There are 11 hidden switches. A switch that is on adds its own fixed numbers to the row, and there is some noise. The rows also spread widely along 14 directions, which tell nothing about the answers.
(in the rows, 128 means zero)
Known rows, each followed by its switches (1 for on, 0 for off):
[136 106 186 117 123  93 170 154 126 129 156 144 119  87 126  93 126 111
  95 135 108  79  95 152 111 137 114 158 132 137 123 152 121 115] | 0 0 1 1 1 0 0 0 0 0 1
[159 129 137 120 131 131 126 129 146 136 160  82 152 182 131  91 191 149
 135 113 114 119  66 141 122 163  89 164 101  74 162  78 142 114] | 0 0 1 0 1 0 0 0 1 0 1
[133  96 141 137  95 118 171 129 151 150 173 144  83  67 128 108 101  83
 120 115  94 207  68 199  88  64 131 144  95 108  89 130 148  59] | 0 1 1 0 1 1 1 1 0 0 0
[161 150 141 143 128 122 158 194  66 128 136  89 172 167  97 146 123 119
 106 139 179 145 119  94 144 193 104 124 178 167 146  71 125 177] | 0 0 1 0 1 0 0 0 1 1 0
[109 108  88 107 107 123 134 137 128 121  94 172 102  92 166 125 124 177
 171 127  97 126 169 106 130 118 158 148 125 158 109 148 139  96] | 0 0 0 1 0 1 0 0 0 0 0
[134 145  94 122 161  89 171  94 134 149  84 159 110  84 142 146 113 150
 131 178  77  94 196  99 107  90 165 121 150 172 114 174 134 103] | 0 0 1 0 0 0 0 0 0 1 1
[106 108 113 145  89 172 166 160 128 140 163 186 131 113 128 137 126 165
 162 159 126 147 125 120 100 107 116 150 128 130  89 140 203  90] | 1 0 1 0 1 0 1 0 0 0 0
[109 161 171 108 106 105 170 123 124 133 140 159 108  85  87 144  79 100
 109 155 132  89 105 160 118 105 153  98 147 119 147 185 170 119] | 0 0 0 1 1 0 0 0 0 0 1
[178  89 114  82 179  97 139 161  99 110 108 114 145 121 193  76 138 131
 143 113  83 121 132 114 114 158 126 135 132 127 106 122 107 103] | 0 0 1 0 1 1 1 0 0 0 0
[140 135 152 123 122  94 155 116 161 148 144 144 105  87 139 126  98 136
  99 114  52 158  88 164 110  71 141 150 105 140  81 113  65  98] | 0 1 1 0 0 0 1 0 0 0 1
[162 130 143 119 131 108 157 160 102 119 160 152 147  95 124 109 128 165
 112 118  81 122 101 133 128 105 126 152 129  97 116 112 140  85] | 0 1 1 1 0 0 1 1 1 1 1
[102 122  79 150 147 104 175 148 120 176 119 133 144 128 122 135 162 174
 162 175  81 165 167 101  83 115 111 165 118 163 131 100 145  81] | 1 1 1 1 0 0 1 1 0 0 0
[175 171 128 134 152 111 154 106 136 121 138 128 122 118 161 139 125 132
  94 109  61 142 126 129 132  95 163 142 133 126 112 102  83 134] | 0 1 1 0 0 0 1 0 0 0 1
[131 147 177 152 103 145 146 146 127 104 146 140  90 137 139 115 134 117
 129 111 107 123  98 142 119 141 137 175 125 132 118 130 150 153] | 0 0 0 1 0 0 1 1 0 1 1
[127 151 156  90  86  78 152 175  91 131 105 136 125  89  87 131  88 148
 132 124 128 135 102 149 142 144 126 122 153 131 149 106 141 120] | 0 0 1 1 1 1 1 0 1 0 1
[154 130 108 150  65 154 173  97 141 123 142 135  85 107 135 124 119 118
 121 140 154 131 131 136 134  96 150 138 134 163 101 141 159 122] | 0 1 0 0 1 0 0 0 0 0 1
[141  98  66 131 122 141 138 156  79 111 144 142 125  94 116 113 135 135
 153 149 121 200 144 132 106  80 112 131 128 126  79 118 190  87] | 0 1 0 1 1 0 1 0 0 0 1
[136 148 150 142  82 144 150 114 132 113 146  86 126 182 118  80 167 136
 117 140 148  63  83 137 140 155  92 152 123 144 144 128 140 156] | 0 1 0 1 0 0 0 0 0 0 1
[106 143 157  87  71 112 164 171  84 120 122 134 149 115 100 104  90 152
 128 133 141  66  81 144 141 150 116 122 146 141 130 162 141 118] | 1 1 1 0 1 0 1 0 0 0 0
[167 117 103 109 174 137 117 113 121  93 103 123 130 177 183  71 166 167
 164 144  63  92 151 111 105 133 109 133 109 117  88 139 157 133] | 0 0 0 1 0 0 1 0 0 0 1
[138 115 161 143 149 111 128 145 117  96 150 126 101 106 148  80 184 110
 100 112  65 113 104 150 111 130 103 195 114 117 112 122 116 132] | 0 0 1 0 1 0 1 0 0 0 1
[ 95 154  94 137 122 121 151 135 129 148  79 148  82 132 147 159 142 142
 190 146  91 165 165 118 100 145 160 151 129 152 150 121 181 120] | 0 0 1 0 1 1 1 1 0 0 0
[152 165 184 129 131  99 164 154 116 119 115 170 113  96 133 153 126 127
 109 126 108  72 154 111 141 179 165 146 173 133 170 114 147 170] | 0 0 1 0 1 0 1 0 0 0 1
[210 117 166 117 141  68 165  96 138 146  82 104 107 118 119  94  69  98
  99 136 114 133 141 173 111 122 122  70 125 135 102 105 129 147] | 0 0 1 1 1 0 0 0 0 1 0
[161 141 133 130  77 127 184 123 147 154  91 127 120 162 134 129 100 166
 157 164 151 117 157 105 122 157 131 123 146 193 116 101 152 152] | 1 0 0 1 1 0 1 0 0 0 1
[163 142 120 119 102 121 175 172  72 113 104 135 128 106 132 131  94 142
 138 128 144 137 158  95 138 147 151 143 168 164 110 131 158 133] | 1 0 1 0 0 0 1 1 1 1 1
[ 94 126 128 112 140 119 150 166 141 171 155 149 160 124 139 137 148 174
 152 123  73 141  86 119  97 133 128 177 109 109 146 109 115  71] | 1 0 1 0 1 0 1 0 0 1 0
[145 120 133 137 154 131 170 186  94 140 178 128 183 138 111 116 173 141
 128 157 127 130 114 101 103 158  93 160 150 107 152  95 173 112] | 1 0 1 1 1 0 1 0 0 0 1
[159  99 127 143 151 145 139 148 128 108 142  99 105 179 199  67 216 129
 154  92  79 128 109 118 101 186 122 219  95 122 131  96 131 139] | 0 1 1 1 0 0 0 1 0 0 1
[117 158 122 182 103 139 179 110 152 166 124 119 114 163  96 163 129 124
 128 204 158 135 161 102 110 126 111 125 153 207 123 119 153 160] | 0 0 0 0 0 0 0 0 0 0 1
[163 138 125 122 158  89 179 143 119 165  91 153 144 141 113 153 113 159
 138 188 117  93 182  94 112 171 126  91 167 157 149 102 169 140] | 0 1 1 0 1 0 0 0 0 0 1

New rows, each followed by its switches (1 for on, 0 for off):
[182 108 103  70 128  86 152 102 134 131  65 100 103 131 174  77 112 146
 161 134 107  99 157 126 120 147 144 110 120 156 120 140 130 108] | 0 0 0 1 1 1 0 0 1 0 1
[136 125 104 117 145  93 158 126 118 147 122 100 131  98 124 117 114 101
 124 151 117 173 136 136 108  97 125 112 137 156 122 129 114  98] | 0 0 0 1 0 1 1 0 0 0 0
[130 134 132 108 154 115 136 144 122 128 140 200 126  81 124 151 127 156
 148 134  80 127 147 127 112 111 155 121 135  65 147 128 199  91] | 0 0 0 1 1 0 1 0 0 0 1
[198 126 137 115 140 143 135 103 163 131 152  86 150 216 160  78 167 158
 137 113  93 103  60 147 116 156  95 132  92  77 127  82 138 126] | 0 1 1 0 1 0 0 0 0 0 1
[184 124 150 102 133  84 177 133 149 158  82 106 131 178 153  97 110 160
 162 157 104  99 128 120 104 180 107 117 133 164 128  96 133 130] | 0 0 1 1 1 1 1 1 0 0 1
[ 90 121 159  94  65  98 154 155 117 135 109 118  94  95 111  93 111 117
 145 113 131 121  93 164 118 151 128 168 118 155 135 151 130 116] | 1 0 0 1 1 0 1 0 0 0 1
[121 149 152 151 157  81 138 161 124 149 169 101 149 123 102 140 194 130
  94 114  86 157  93 129 122 146 108 198 126 114 184  55  79 126] | 0 0 1 1 1 0 0 0 0 0 1
[170 133 151 101 181  83 148 126 138 134 137 145 119 101 147 109 127 126
 110 118  34 130  99 162 103 106 136 119 115  77 129 109 123  97] | 0 1 1 0 1 1 1 0 0 0 1
[132 132 160  99 161 105 145 163 104 101 161  98 119 103 183  77 175  86
 104  60  59 129  65 151 108 147 156 220 109  98 148 138  70 118] | 1 0 1 1 1 0 1 0 0 0 1
[123 169 149  86 142  79 154 113 133 143 112 133 112  90 125 144  66 105
 109 120  77 129 104 159 115  95 171 104 133 127 131 159  93 113] | 0 1 0 0 0 0 1 0 0 0 1
[103 156 121 108 106  97 152 117 127 156  63 107  87 147 122 109 150 128
 183 143 108 109 131 154 109 176 139 124 121 130 199 119 186 138] | 0 1 1 1 1 1 1 0 0 0 0
[202 132 146 104 102 130 156 126 121 111 152  88 161 135 153  74 148 142
 109  94 144  87  76 136 157 153 129 148 132  95 149  97 124 115] | 0 0 1 1 1 0 1 0 1 1 0
[206 132 127 107  81 148 126 127 120  94 119  76 134 183 160  86 129 147
 148  85 157 135  89 129 157 163 119 144 123 119 109  84 135 142] | 0 0 0 0 1 0 1 1 0 0 1
[127 149 170 135 113  94 179 156 101 126 126 177 100  89  90 131 114 140
 104 162  98  80 131 141 127 129 131 119 154 140 148 139 175 133] | 0 1 1 1 1 1 0 0 1 1 1
[188 143 164 165 168 113 187 101 128 118 142 107 113 151 135  80 146  90
  87 177  91  78 134 136  97 118 110 125 136 149 112 145 146 149] | 0 1 0 1 0 0 1 1 0 1 1
[210 139 164 159 152 103 197 128 129 127 135 131 127 128 161 115 108 126
  74 129  75 119 139 121 118 120 139 139 140 166  89  93  81 146] | 1 1 1 0 1 0 1 1 0 1 0
[126 122 146 123 125  87 177 145 128 156  96 141  81 100 135 102 150 130
 150 132  75 124 140 143  97 161 145 168 122 140 165 113 157 120] | 1 1 1 1 1 1 1 0 0 1 1
[ 92 141 112 161 110 127 144 115 126 123 132 150  72  73 127 128 172 111
 134 133  89 157 145 156 106  89 148 177 115 122 137 135 175 112] | 0 0 1 1 1 0 1 0 0 0 0
[220 136 132 128 205  99 104 110 134  97 108 119 133 145 178  98 164 145
 112  87  33 147 146 130 133 129 126 122 114  63 121  56 112 146] | 0 0 1 0 0 1 1 0 0 0 0
[123 113 161 138 136 114 143 160 129 127 137 157  92 117 153 108 148 129
 144 100  61 150 103 159  94 145 134 181  97 102 127 100 149 119] | 0 1 1 1 1 0 1 1 0 0 0
[159 105 180  97 184  62 165 169 108 129 102 162  95  87 146  93  85 117
 121 132  27 142 134 157  76 127 130 121 121 130  91 132 131 119] | 1 0 1 1 1 1 1 0 1 1 1
[138 118 150 155 168 125 150 185  89 101 156 124 123 159 159  84 191 134
 125 126  54 118  99 121  93 160  96 204 116 139 110 106 125 137] | 0 1 1 1 1 0 1 1 0 1 1
[131  85 138 117 138 118 130 174 116 128 115 194  97 100 136 111 105 158
 164 127  53 173 119 158  90 116 112 120 105 106  73 110 182  96] | 0 1 1 0 1 1 1 0 0 1 0
[140 128 140 151 121 167 145 130 129  89 148 132  85 118 195 101 165  95
 114 105 110 115 134 115 126 138 160 189 130 154 109 147 124 154] | 0 0 0 0 0 0 1 0 1 0 0
[117  89 115  79 120  82 157 169 136 188 123 131 160 109 124 107 123 177
 167 136 101 140  87 134 105 152 108 138 115 129 148  97 117  47] | 0 1 1 0 1 1 1 0 0 1 0
[123 121 185 134 128 113 185 164 154 170 148 129 122 167 134 122 120 125
 118 144  94 124  81 137  80 173 113 158 117 168 120 109 103 144] | 1 1 1 0 1 0 0 0 0 0 1
[120 151 149 136 147 111 120 174  88 102 186 111 166 115 103 116 192 125
  87 116 107 110  83 120 144 138  96 186 143  98 167 101 104 121] | 0 0 0 0 1 0 1 0 0 0 1
[160 131 181 116 138  49 169 147 113 137 100 149 102  59 104 125  67 104
  86 134  88 142 157 154 114 114 138 112 143 153 109 114 101 138] | 1 0 0 1 1 0 1 0 0 0 1
[157 106 141 114 142  55 140 140 103 129  56 148  85  53 131 111 125 127
 126 108  95 121 194 138 133 159 154 141 136 133 151 102 139 134] | 0 0 1 1 1 0 0 0 0 1 0
[160 149 161 119 125 103 157 129 144 111 120 146  95 132 174  96 164 163
 128 111  60  59 124 123 134 162 150 174 121 121 161 109 127 129] | 0 1 0 1 1 1 1 1 1 0 1
[193 107 160  99 112 117 161 138 132 134 139  86 140 149 148  71 105 108
 128 110 135 138  61 165 116 149 111 115 120 113 114 104 126 117] | 0 0 1 1 1 1 1 0 0 1 0
[136 125 169 159 120  99 184 126 153 168 115 111  95 133 130  98 165 111
 122 141  98 117 138 140  98 169 118 176 114 151 163  94 140 135] | 1 1 1 0 0 0 1 1 1 0 0
[109 155  91 172  66 138 162 107 124 133 119 136 118 128  98 133 179 181
 137 174 150  78 165 103 153 121 113 160 142 162 155 124 180 117] | 0 1 1 0 0 0 0 1 0 0 0
[110 137 144 121 151 116 151 145 139 149 139 107 126 144 156 121 149 113
 136 117  85 138  82 137  95 148 136 172 115 137 142 121  96 118] | 0 0 1 0 1 0 1 0 0 1 0
[128 162 124 118 172 148 153 113 157 129 133 155 116 149 205 151 132 136
 157 113  58 113 126 101  98 128 198 157 122 113 136 159 128 112] | 0 0 0 0 0 0 1 1 0 1 0
[149 121 166 124 174 106 135 132 131 125 138  70 112 157 157  57 188  91
 124  91  55 143  76 164  86 155 112 191  87  90 143 108 110 136] | 1 0 1 1 0 0 1 0 0 1 1
[160  75 159 130 115  89 134 154 156 138 130 151  86  90 143  90 148 149
 126  92  70 163 116 157 122 143 116 176  94 126 119  58 104 108] | 0 1 0 1 1 1 0 0 0 0 1
[129 163  88 154  70 138 151 121 106 118 131 128 119  81 108 152 146 149
 117 137 160 141 158  98 169  97 152 168 164 170 134 117 133 121] | 0 0 0 0 0 0 1 0 0 1 1
[115 134 130 117  97 103 168 187  74 138  94 121 126 120 103 124 124 124
 161 146 158 133 142 116 125 188 119 138 161 153 165 121 186 129] | 1 0 1 0 1 1 1 1 0 0 0
[169 156 172 125 103 103 157  99 131 110 147  51 136 151 123  76 133  91
  67 123 147  74  73 150 149 128 106 142 136 157 133 136  62 158] | 0 0 0 1 0 0 0 0 0 0 1
[168 125 146 102 106  94 142 142  90 106  94 112 141 138 110  80 121 147
 133 133 150  67 126 140 146 166  97 109 139 114 137 128 172 136] | 0 0 1 1 1 0 0 1 0 0 0
[ 98 130 169 134  98  86 148 132 130 137 110 137  65  73 100 104 110 113
 122 113  67 170 106 189  97  91 127 169  98 138 100 134 127 121] | 1 0 1 1 0 0 1 0 0 1 1
[133 118 162 139 113  63 154 137 136 163  86 160  60  53  88 146 106 104
 119 135 106 170 174 160 111 133 140 134 131 142 144  91 162 132] | 0 0 1 0 1 0 0 0 1 0 1
[112 170 109 105  82  78 146 109 140 166  65 137 109  91  92 149 129 182
 162 134 104 129 163 130 147 127 147 136 135 125 184 101 157 102] | 1 0 1 0 0 1 1 0 0 0 1
[164 104 188 140 178 148 176 160 176 159 167 197 122 143 177 129 155 135
 151 143  75 102 122 106  82 188 140 149 136  89 150 106 196 126] | 0 0 1 0 0 1 1 0 0 1 1
[143 140 181 114 187  76 188 153 152 173 175 108 145 130 150 114 145 109
 106 131  50 124  61 138  77 140 129 171 119 117 166 110  81  83] | 0 0 1 1 1 1 1 1 1 1 1
[ 84  97 133 119 108  77 128 161 128 162 104 139 130 108  78 101 127 186
 152 168  82 141 100 158 102 109  52 137 103 153  98 107 129  76] | 0 0 1 0 1 1 1 0 0 1 0
[139  87 136 146 122  84 147 155 153 158 100 200  92  57 128 135 123 179
 140 131  54 181 182 131 109 109 121 155 114 143  94  65 140  95] | 1 0 1 0 1 1 1 0 0 0 0
[110 108 139 132 173 103 168 172 117 159 156 113 154 127 123 115 156  90
 129 173 124 130 124 106  89 160 100 147 145 146 160 132 138  95] | 0 0 0 0 0 1 1 1 0 0 0
[164 115 179  89 177  70 164 166 133 159 153 131 183 134 122 109 116 152
 103 135  82  90  85 131 109 159 103 121 131 107 142 100  90 106] | 0 1 1 1 0 0 0 0 0 0 1
[156 112 136 163 181 142 172 154 112 108 166 154 123 141 164 111 153 120
 112 154  71 138 141 111  79 115 120 161 128 144  76 136 149 141] | 1 0 1 1 1 0 0 0 0 0 1
[120 140 140 121  88 106 142 134 124  99 122 132  66  76 168 110 115 111
 124  66  72 167  88 175 127  92 170 187 104 138 103 136  88 108] | 0 0 1 1 1 1 1 1 0 0 0
[108 100 117 100 124  78 154 145 124 164 101 134 129  66 123 110 152 135
 150 148 129 105 162 120 118 156 133 154 136 140 179 125 146  82] | 0 0 0 1 1 0 1 0 0 0 0
[169  96 140 159 216 105 149 178 129 132 141 175 114 106 174 131 178 129
 133 131  37 180 181  96  86 152 132 174 135 121 125  63 142 135] | 0 0 1 1 0 1 1 0 0 0 1
[145 156 118 115  93 125 148  83 127  95 102 141  68  76 168 117 104 114
 121  79  94 125 131 163 144  83 203 137 118 120 114 161 128 131] | 0 1 1 1 0 0 0 0 0 0 0
[159 148  81 162 150 136 142 115 117 125 127  92 125 181 135 105 181 154
 149 153  74 165 123 121 107 106  99 149 114 132 109  93 155 114] | 0 1 1 0 0 1 1 1 0 1 1
[ 84 121 159  88  86 112 131 172 105 122 117 167 118 128  95 102 106 173
 181 144 103  98  76 169 102 140  89 132 110  98 112 163 209  92] | 0 0 1 1 1 0 1 1 0 0 1
[126 151 126 185  82 144 163 119 138 147 139 153  81  96  98 178 128 102
 127 134 156 182 155 133 128 114 164 144 140 135 154 103 194 131] | 0 0 0 0 1 0 0 1 0 1 0
[128 198 167 126 145  81 138 142  96 127 120 113 135 141  57 156 109 114
 107 149 109 125 109 151 126 131 111  95 147  91 170 109 167 145] | 0 0 0 0 1 0 1 1 1 0 1
